The rows of a group lie close to one hidden flat surface of 10 dimensions, which passes through zero. Surfaces can cross.
(in the rows, 128 means zero)
Some rows, each with its group after it:
[ 65 125 140 137 107 109 125 164  97 134 104 165  83 117 138  65 112 151
  52 116] | Tibur
[140  74 137  68 136 156 132 112 118 111 102  58  90 164 182 111 149 151
 165  89] | Tibur
[138 123 135 104 105  43 130 175 105 151 119  78 164  81 141 148 113 114
 208 124] | kife
[ 84  85 194 129 148 141 120 208 108 141 180 121  80  90  95 110 120 117
 156  75] | Tibur
[105 104 157 109 129 125 112 111 156 118 104 113  98 147 107  97  96  96
 130 127] | Rapad
[115  68 141  69  61 180 108 122 107 141 138 157  97  83 147 132  56 207
 121 152] | kife
[142 118 167 122 162 154  98 137 129 136  70 101 104 125 134  92 122 160
 184 139] | Tibur
[113 117  88 139  98  95 152 136  99 130 156 122 144 182 180 127 137 133
  67  97] | Rapad
[105 120 154 154 105 211 138 132 106 118 193 136 114 147 107 130 112 129
 130 101] | kife
[140 146 129  91 121 138 124  82 176  46  96 148 127 100 109 151 143 105
  96 169] | kife
[130 135 161 126 156 199 110 120  63 188 194  76 112 115 147 103 143 171
 213 139] | Tibur
[ 99 149 111 126  76 118 134 120  90 125 112 128 123 118 164  99 104 154
 111 147] | Tibur
[141 116  82 117 141 109 114  82 177 129 100 151 132 170 160 125 107 124
  79 164] | Tibur
[137  88  78 137 154 139 148 114 119 119 156 111  84 171 189 143 156  94
 143 107] | kife
[142 148 148 138  97 120 129 124  80 151  79 118 153 142 108  97 135 176
 104 117] | rudod
[140  97 159 131 159 143 127 155  89 157  99  83  89 138 133  98 153 147
 186  86] | rudod
[158 160  94 173  96  72 156 150  85 172 161 121 203 131 118 175 138 116
 149 114] | Rapad
[136 160 164  59 143 122 123  94 126  97 115  83 133  86 108 120 184 135
 137 140] | kife
[100  80 127  92 109 131 121 126 159 135 118 195  88 119 112 120  93 159
  32 114] | rudod
[ 80 146 135 116  92  86 148 197 114 112  98 104 123  75 162 111 111 133
 168 100] | rudod
[122 142 144 117 135 139 126 151 187 123 131 120 157 104 116 151  98 120
 185 123] | rudod
[ 83 138 148  92 142  47  89 142 145 180  64 171 119 100 121  50 105 187
  16 154] | kife
[136  73 146  98 137 179 117  95 203 118 152 162 115 158  77 159  91 116
  93 111] | rudod
[126 116 152 122 168 140 114 166  99 178 159 100 111  98 143 114 144 157
 188 115] | Rapad
[115 158 117 157  85 124 155 127  86 154 131 175 119  86  84 136 130 131
 103 123] | Rapad
[148 104 148 135 178 128 138 171 114 159 191 138 124  94  81 170 183 118
 140  83] | Tibur
[157 134 128 134 167 145 117  89 120 138  89  86 130 191 148  94 157 142
 137 133] | Rapad
[118 159 143 111  83 113 128 135 121  99 134 166 155  60  96 145 123 145
  92 157] | Rapad
[156 139 134 158 177 134  98 131 167 157 109 131 151 137 113 127 110 124
 181 160] | rudod
[116 139 152 160 107 141 133 174 117 117 182 118 173 139 112 144 114 119
 144 104] | Rapad
[ 92 110 153 146 122 154 129 157  94 149 115 143  84 147 126  76 116 163
  88  93] | rudod
[135 147 121 103 154 129 116 121 151 182 128 149 145  91 128 133 134 182
 127 148] | rudod
[110 115 121 163 100 137 140 141 126 126 131 170 121 159 114 123 101 125
  77 106] | rudod
[123 115 117  98 123 122 122 110 123 138 137 103 120 132 164 119 119 135
 139 141] | Tibur
[117  74 117 102 100  95 132 116 132 109 137 123 111 164 139 131 105  95
  84 108] | rudod
[128 140 151 137 121 123 115 156  96 156 119  94 135  98 138 111 105 141
 211 145] | Tibur
[ 82 137 177  83  94 121 130 140 131  76 127 112 118  97 102 109 123 114
 106 113] | kife
[ 96 111 138 101  90 103 135 155 105  77 142  76 148 185 188  96 135 143
  72  89] | Rapad
[ 90 135 159  28  81  70 128 137  38 180 146  94 120  35 146  91 161 213
  89 128] | kife
[120 110  85 143 124 121 152 178 107 125 144 134 119 135 200 139 142 154
 116  93] | Rapad
[123 129 121 128 104 192 152  98 103 117 188 101 130 164 142 143 141 125
 140 101] | Tibur
[162 137 105 131 151  96 117 117 121 164 156 111 180 148 151 147 150 146
 125 148] | Rapad
[150 138 117 173 192 145  95 111 162 185 105 175 133 167 117 104 117 157
  98 165] | kife
[137 139 108 148  75 124 156 143  85 146 106 139 151 130 135 136 123 171
 117 104] | kife

New rows, each followed by its group:
[108 145 132 101  66 149 165  84 112  75 144 129 123 119  93 146 143 102
  85 110] | Rapad
[157 114 149 165 174 133 137 172 124 144 102 113 127 153 107 132 163 126
 165  74] | Tibur
[138 142 136 121 165 140 140 159  64 149  99 102  80  61 160 111 197 178
 189 114] | rudod
[130  72 115 161 158 150 141 174 156 195 145 154 105 158 123 143 101 138
 151  63] | rudod
[162 133 103  87 125  94 132  75 133 119 102 101 152 138 145 145 157 125
 118 150] | Rapad
[ 97 147 129  99  94 112 140  98 158  73 118 117 137 144 121 117 120  93
  81 128] | Tibur
[125 156 160 110 100 155 132 119 117 109 115 122 145 107  95 125 136 157
 120 125] | kife
[117  96 160 103 174 132  92 128 151 143 100 102  91 136 140  84 109 133
 152 139] | Rapad
[156 143 151 104 174 160 131  92 144 103 125  61 135 149 118 133 186 106
 183 114] | kife
[135 129 124 122  94 118 131 142 108 120  91 118 131 103 151 130 107 149
 161 139] | Tibur
[141  95  93 126 107 141 120 127 111 143  92 144 108 136 188 121  94 175
 132 148] | Tibur
[155 104 106 131 145  95 113 129 170 144  40 134 131 156 153 118 100 144
 137 139] | kife
[139 120 110 108 157 104 120 109 138 179 109 119 134 154 146 107 143 162
  99 123] | kife
[141 161 111 130 112 142 137  88 119 147 162 145 169 139 115 145 147 150
  86 140] | rudod
[124 161 109 171 159 118 134 123 142 131  96 161 127 166 119 102 155 122
  64 121] | kife
[130 154 104 145 113 121 132 166 103  97  88 164 145 112 176 120 150 196
  70 140] | Rapad
[152 131 143  67 155 111  89 106 167 202  68 162 145  77 106 112 114 225
  97 169] | rudod
[141 136  91 150 133 122 136 125 116 124  78 142 122 155 169 114 148 157
  98 129] | Rapad
[112 104 137  61 140 123 111  91 125 146 178 117 105 110 137 119 141 136
  93 142] | Rapad
[131 111  95 168 100 146 144 146  88 143 148 156 113 133 157 144 113 139
 132 121] | kife
[132  95  98  74 107  99 150 121  68 168 170  83 115 115 186 141 160 156
 140 101] | kife
[140 106  98 128 109 115 147 128 120 122  88 104 125 170 174 127 123 135
 135 103] | Tibur
[ 97 145 151 137  89 150 122 109 116 101 131 141 136 156 105  96 108 132
  64 135] | rudod
[108 139 158 142 179 144 147 136 130  53  56  66  70 178 144  69 193  81
 148  75] | kife
[ 99 148 106 120  70  77 143 113  80 106 149 112 147 147 164 109 131 115
  68 138] | rudod
[183 145 149 119 155 138 116  99 103 118  90  84 140 118 113 132 173 132
 187 151] | rudod
[108 135 116 126 115 146 140 108 130 127 191 157 133 139 115 142 138 120
  64 120] | kife
[165 167 140 173 146 169 118 122 124 106 125 142 144  95  92 153 138 116
 186 174] | kife
[141 132 124 139 111 155 136 119 146 104 149 128 149 130 112 164 112 106
 156 132] | Tibur
[144 124  96  76 107  94 144  81 119 121 135 108 139 119 149 151 162 125
 104 135] | Rapad
[166 107  65 110  88  87 171 127 158  82 113 179 134  74 122 224 141  98
 113 121] | rudod
[192 151  77 110 136 122 159  70 132 143 129  99 179 155 140 182 192 138
 133 120] | kife
[123  82 100 111 147  98 130 139 118 155 103 147  85 146 173 105 145 159
  66 104] | Tibur
[148 189 185 103 104 145 114 101  94  63  78  78 182 132 106  96 174 175
 105 152] | Rapad
[133 143  92 156 122 118 148 130  93 189 162 135 153 152 146 135 144 155
 106 106] | rudod
[124 164 119 164 101 109 168 154  75 148 181 114 164 116 110 154 164 107
 142  88] | Tibur
[170 124 104 176 155 100 141 152 128 170 114  95 165 172 141 150 137 108
 197 101] | Tibur
[158 165 158 133 164 150 113 107 144 149  93 110 164 137  89 119 151 155
 150 139] | kife
[114 106 119 115 137 114 112  96 142 109 180 101 128 175 153 125 113  72
 111 150] | rudod
[143 127 103 111 129  93 130  91 124 159 104 137 118 115 124 128 133 122
 119 150] | Rapad
[137  98 120 167 137 129 138 187  90 169 144 143 115 120 133 140 130 148
 152  91] | Tibur
[124 109 140 143  74 110 128 127 138  91  77 156 139 161  90 119  79 114
  73 118] | rudod
[ 94 119 128  90 134  60 124 128 151 127 126 108 122 128 137 106 125  95
  95 120] | Tibur
[173  88 137 132  98 100 128 121 143 104  52 141 141 155  80 148  99 112
 116 118] | rudod
[143 110 131 148 192 106  87 137 127 146  85 136  84 123 152  91 127 125
 151 176] | rudod
[152 102 147  99 173 179 113 114  97 175 166  76 106 127 155 122 158 164
 200 123] | Tibur
[129 150 149 114 132 120 134 125 128 114 136  98 146 119 109 130 151 110
 143 119] | kife
[125 123 115 137 163 104 129 141 112 105 100 115  81 125 165 106 161 101
 138 131] | kife
[112 126 163 167 130  93 115 145  94 199 162  80 159 187  96  92  98  95
 155 101] | Rapad
[155 120 143 148 170 186 117 106 149 124 157 123 122 157 103 144 142 105
 163 129] | rudod
[133 158 139 111 135 139 112 130 183 134  90 172 148  71  96 140 108 167
 125 163] | rudod
[147 160 138  88 193 159  93  61 124 193 198 140 140 100 104 123 183 175
  86 186] | kife
[138 129  94 160 137 168 143 113 153 116 151 166 127 149 128 159 131 115
 110 129] | Rapad
[ 35 133 162  54  91 118 118 132 164 146 200  80 156 146 154  84  71 139
  93 109] | rudod
[125 133 101 132 133 132 150 108 125 112 155 133 119 148 140 139 160 107
  93 114] | kife
[124 119 133 131 118 164 130 132  81 151 201 123 118 110 133 141 132 135
 155 128] | kife
[154 110 100 122 126 112 144 108 111 127 139 125 125 136 138 154 155 116
 121 124] | rudod
[146 110 113 108 100 152 108 103 136 118 120 180 117  82 132 152  93 166
 114 186] | kife
